There are 4 hidden switches. A switch that is on adds its own fixed numbers to the row, and there is some noise. The rows also spread widely along 4 directions, which tell nothing about the answers.
(in the rows, 128 means zero)
Some rows, each with its switches (1 for on, 0 for off) after it:
[112 170 121 160 125 132 156 165 126 118 179 182 146 150 156 127 156 160
 147 128 110]	0 1 0 0
[ 71 132 160 155 147 132 141 145 122  76 170 198 131 168 144 131 103 171
 106 104 136]	0 1 1 0
[ 93  86 122 181 152 126 116 115 122 121 174 168 128 145 138  87 112 198
 104 112 106]	0 0 0 1
[ 90 142 148 154 148 110 137 139 132 105 178 201 140 166 161 124 139 164
 129 124 108]	0 1 0 1
[ 74  90 195 161 124 116 122 124 122  87 157 197 124 179 112 134 108 161
  93  87 128]	1 0 1 0
[120  92 152 149  87 121 133 132 125 124 144 151 136 181 131 151 117 142
 122  93 156]	1 0 0 0
[102 101 165 126 127 136 135 127 148 103 155 169 136 165 128 149 132 155
 117 114 146]	0 0 0 0
[ 91  83 137 157 126 111 105 128 127 110 161 174 129 165 154 106  85 171
 112  91 143]	0 0 1 1
[ 73 139 151 170 153 117 130 159  98  88 181 185 140 164 154  85 118 174
 117 123  85]	1 0 1 1
[ 99  84 159 158 103 115 117 124 149 122 156 195 123 163 127 135 109 161
 116  74 147]	0 0 1 0
[ 96 116 145 190  95 106 134 145 107 120 153 191 129 180 144 133  95 159
 122  69 141]	1 1 1 0
[101 138 171 138 101 118 139 161 127 101 157 187 144 181 141 142 131 138
 137 103 133]	1 0 1 0
[ 84 147 209 114 122  95 131 149 138  83 166 219 150 196 155 144 150 126
 132 115 109]	1 0 1 1
[ 74  99 117 211 144 103 115 119 110 123 180 205 119 151 157  81  83 203
 104  76 108]	0 1 1 1
[ 63 119 177 159 166 116 133 123 102  75 167 188 131 188 147 131 111 177
  91 119 111]	1 1 0 1

New rows. What belongs after each?
[107 152 135 173  87 105 148 172 109 121 162 190 138 175 162 130 114 143
 149  88 132]	1 1 1 0
[104 136 187 145  93 104 134 150 138 108 159 210 143 182 134 145 147 134
 134  93 119]	1 0 1 0
[112  97 129 163  93 122 122 142 135 133 158 173 128 155 141 119 106 158
 130  78 151]	0 0 1 0
[ 80 104 138 172 125 126 131 138 117 102 159 183 121 165 144 123  84 177
 104  83 150]	0 1 1 0
[116 122 131 167 100 118 140 138 138 137 163 182 132 159 149 141 133 156
 134  96 141]	0 1 0 0
[100 124 149 213  90  92 132 138 118 134 170 220 129 171 141 121 120 161
 129  68 115]	1 1 1 0
[102 158 155 180  96  76 133 153 126 128 175 235 144 180 173 117 137 141
 151  82  99]	1 1 1 1
[ 95 143 169 106 119 130 142 161 143  86 159 180 144 175 147 151 132 133
 139 118 145]	0 0 1 0
[ 98  92 127 183 115 125 119 130 128 125 166 185 122 148 128 103 106 179
 116  81 128]	0 0 1 0
[ 76 149 167 152 139  97 132 144 137  99 179 233 139 171 167 119 133 157
 131 104 102]	0 1 1 1
[ 87  78 144 153 131 139 131 113 126  96 144 158 121 176 130 153  82 174
  89  94 176]	0 1 0 0
[112 123 162 151  92  87 133 132 131 128 153 195 142 197 166 154 126 134
 136  93 137]	1 1 0 1
[ 87 178 144 172 139 122 150 166 127 102 187 218 139 150 153 111 147 163
 139 113  93]	0 1 1 0
[110 106 142 157 122 133 133 131 141 124 163 175 132 151 128 128 143 167
 123 109 126]	0 0 0 0
[ 87  99 167 169 135 122 132 110 141 106 164 205 123 165 123 144 124 173
  98  94 133]	0 1 0 0
[ 85 153 168 129 142 113 146 152 109  81 161 175 149 195 165 149 123 147
 121 129 129]	1 1 0 1
[120 101 175 151  83 107 130 125 140 128 149 184 136 179 125 158 142 137
 128  87 141]	1 0 0 0
[101 126 147 184  96 100 131 136 141 128 170 226 128 160 147 129 127 160
 134  77 124]	0 1 1 0
[ 86  73 144 174 124 128 115 122 131 111 157 178 119 155 121 114  93 180
  97  79 142]	0 0 1 0
[106 120 146 167 126 109 125 140 117 120 168 173 142 165 148 111 136 160
 126 116 102]	1 0 0 1
[ 87 146 180 133 114 110 144 147 145  95 167 221 136 181 151 156 132 140
 134  99 139]	0 1 1 0
[103 127 153 165  92 101 133 141 147 127 164 225 132 169 150 143 123 148
 141  73 137]	0 1 1 0
[ 79 125 155 163 159 138 143 130 125  91 174 192 129 158 129 129 130 186
 100 122 115]	0 1 0 0
[ 73 144 163 176 129 117 145 154 104  86 168 201 133 178 145 127 110 165
 113  99 116]	1 1 1 0
[112 107 121 183 101 123 140 136 100 120 149 149 131 177 143 136  92 163
 117  89 156]	1 1 0 0
[ 85 115 142 180 113 120 134 146  98  97 153 170 128 183 146 127  78 165
 108  79 154]	1 1 1 0
[ 93  81 167 166 119 117 122  98 147 111 151 197 120 171 125 153 111 175
  95  83 153]	0 1 0 0
[101 126 155 172  96  99 132 137 146 126 164 227 130 164 143 137 124 154
 132  75 132]	0 1 1 0
[ 92 169 126 176 130 122 152 172 121 109 187 205 139 152 160 105 135 167
 142 108 103]	0 1 1 0
[ 98 115 140 158 126 131 141 135 128 106 160 169 130 166 139 144 116 162
 113 107 151]	0 1 0 0
[ 87 141 197 119 124 119 139 147 157  89 168 222 143 168 135 147 157 140
 132 112 118]	0 0 1 0
[107 138 171 180  75  85 136 143 132 130 160 230 136 183 144 148 135 137
 143  68 123]	1 1 1 0
[ 93 155 148 147 119 121 146 162 127  96 169 199 140 166 157 136 119 150
 135 102 138]	0 1 1 0
[ 90 130 177 171  98  98 138 142 125 110 159 217 131 186 142 147 116 145
 125  77 133]	1 1 1 0
[103 105 206 145  78  91 122 127 152 116 151 222 136 190 124 160 141 125
 128  73 133]	1 0 1 0
[ 94  95 173 160 104  93 111 125 124 112 154 194 134 186 147 123 104 153
 119  80 134]	1 0 1 1
[ 83 149 154 173 118 113 150 159 108  96 165 194 134 178 148 131 114 156
 122  95 126]	1 1 1 0
[ 76 143 140 177 145 101 126 143 122 106 186 219 136 158 170  99 115 176
 125 101 101]	0 1 1 1
[103 133 155 158  84 108 142 157 113 112 146 183 138 191 155 149  97 135
 133  80 160]	1 1 1 0
[ 86 119 115 176 129 133 137 151 110 102 164 166 127 160 153 113  80 177
 115  93 150]	0 1 1 0
[114 110 157 141 114 129 135 129 152 121 160 179 136 160 129 144 148 152
 129 108 132]	0 0 0 0
[ 86 175 132 155 140 110 142 173 120 102 187 211 147 161 186 102 132 160
 144 122  99]	0 1 1 1
[103 134 125 169 125 129 147 145 126 118 168 176 135 155 145 128 127 170
 126 110 127]	0 1 0 0
[ 97 116 163 160  87 104 134 142 116 109 144 189 131 196 147 155  96 142
 123  73 163]	1 1 1 0
[ 99 137 117 186 142 135 148 145 115 117 179 174 132 148 147 112 127 184
 121 117 115]	0 1 0 0
[110  84 145 148 116 134 127 120 144 120 151 161 129 161 128 139 119 160
 113  99 155]	0 0 0 0
[132 139 135 189  76  97 144 144 124 152 161 193 138 165 147 140 145 146
 149  85 122]	1 1 0 0
[ 99 166 159 159  95 104 150 171 119 107 167 204 145 182 159 142 128 137
 147  95 125]	1 1 1 0
[ 80 100 174 198 111 100 130 122 118 107 163 221 118 182 126 132 103 167
 103  68 125]	1 1 1 0
[ 65 154 185 169 145 114 146 149 110  71 175 217 132 178 138 130 128 166
 109 106 101]	1 1 1 0
[101 119 168 139  84 102 131 134 154 118 148 213 130 183 151 164 111 133
 135  73 166]	0 1 1 0
[109  85 113 174 105 129 119 138 122 128 156 156 124 151 136 107  88 173
 121  78 153]	0 0 1 0
[ 92 114 127 177 124 136 132 157  92 101 162 148 135 165 135 102  92 177
 111 101 133]	1 0 1 0
[ 78 148 191 164 116 103 140 144 128  96 166 228 134 188 136 149 132 148
 119  92 112]	1 1 1 0
[ 74 133 147 153 141 133 143 151 119  82 167 188 130 170 147 133  97 167
 115 104 144]	0 1 1 0
[108 145 113 159 103 124 142 168 119 117 161 172 138 162 169 127 101 152
 144  92 154]	0 1 1 0
[ 85 104 100 177 133 117 118 143 101 110 164 163 129 164 174  97  56 183
 112  87 152]	0 1 1 1
[ 79 113 162 163 141 129 128 137 132  99 175 199 128 153 125 108 122 176
 110 102 113]	0 0 1 0
[109 128 168 101  92 120 134 155 154 101 147 178 145 178 148 158 126 123
 145 101 169]	0 0 1 0
[ 79 133 172 147 119 122 145 154 108  79 152 180 133 194 144 152  94 148
 113  99 154]	1 1 1 0
[ 93 111 159 184 126 117 137 125 112 108 165 188 129 174 130 138 119 167
 106  92 124]	1 1 0 0
[112 110 150 130  84 119 132 148 146 119 151 180 136 170 148 141 120 139
 139  87 163]	0 0 1 0
[126 133 132 138  79 118 133 164 143 132 159 177 144 162 158 136 129 135
 155  92 148]	0 0 1 0
[ 91 161 140 128 150 126 146 159 122  90 173 175 147 170 177 130 126 156
 132 138 124]	0 1 0 1
[ 74  91 150 172 126 123 124 122 126  96 156 190 117 169 136 130  77 177
  98  79 159]	0 1 1 0
[ 96 155 156 171 101 103 149 164 113 109 166 202 137 178 152 136 123 144
 137  90 125]	1 1 1 0
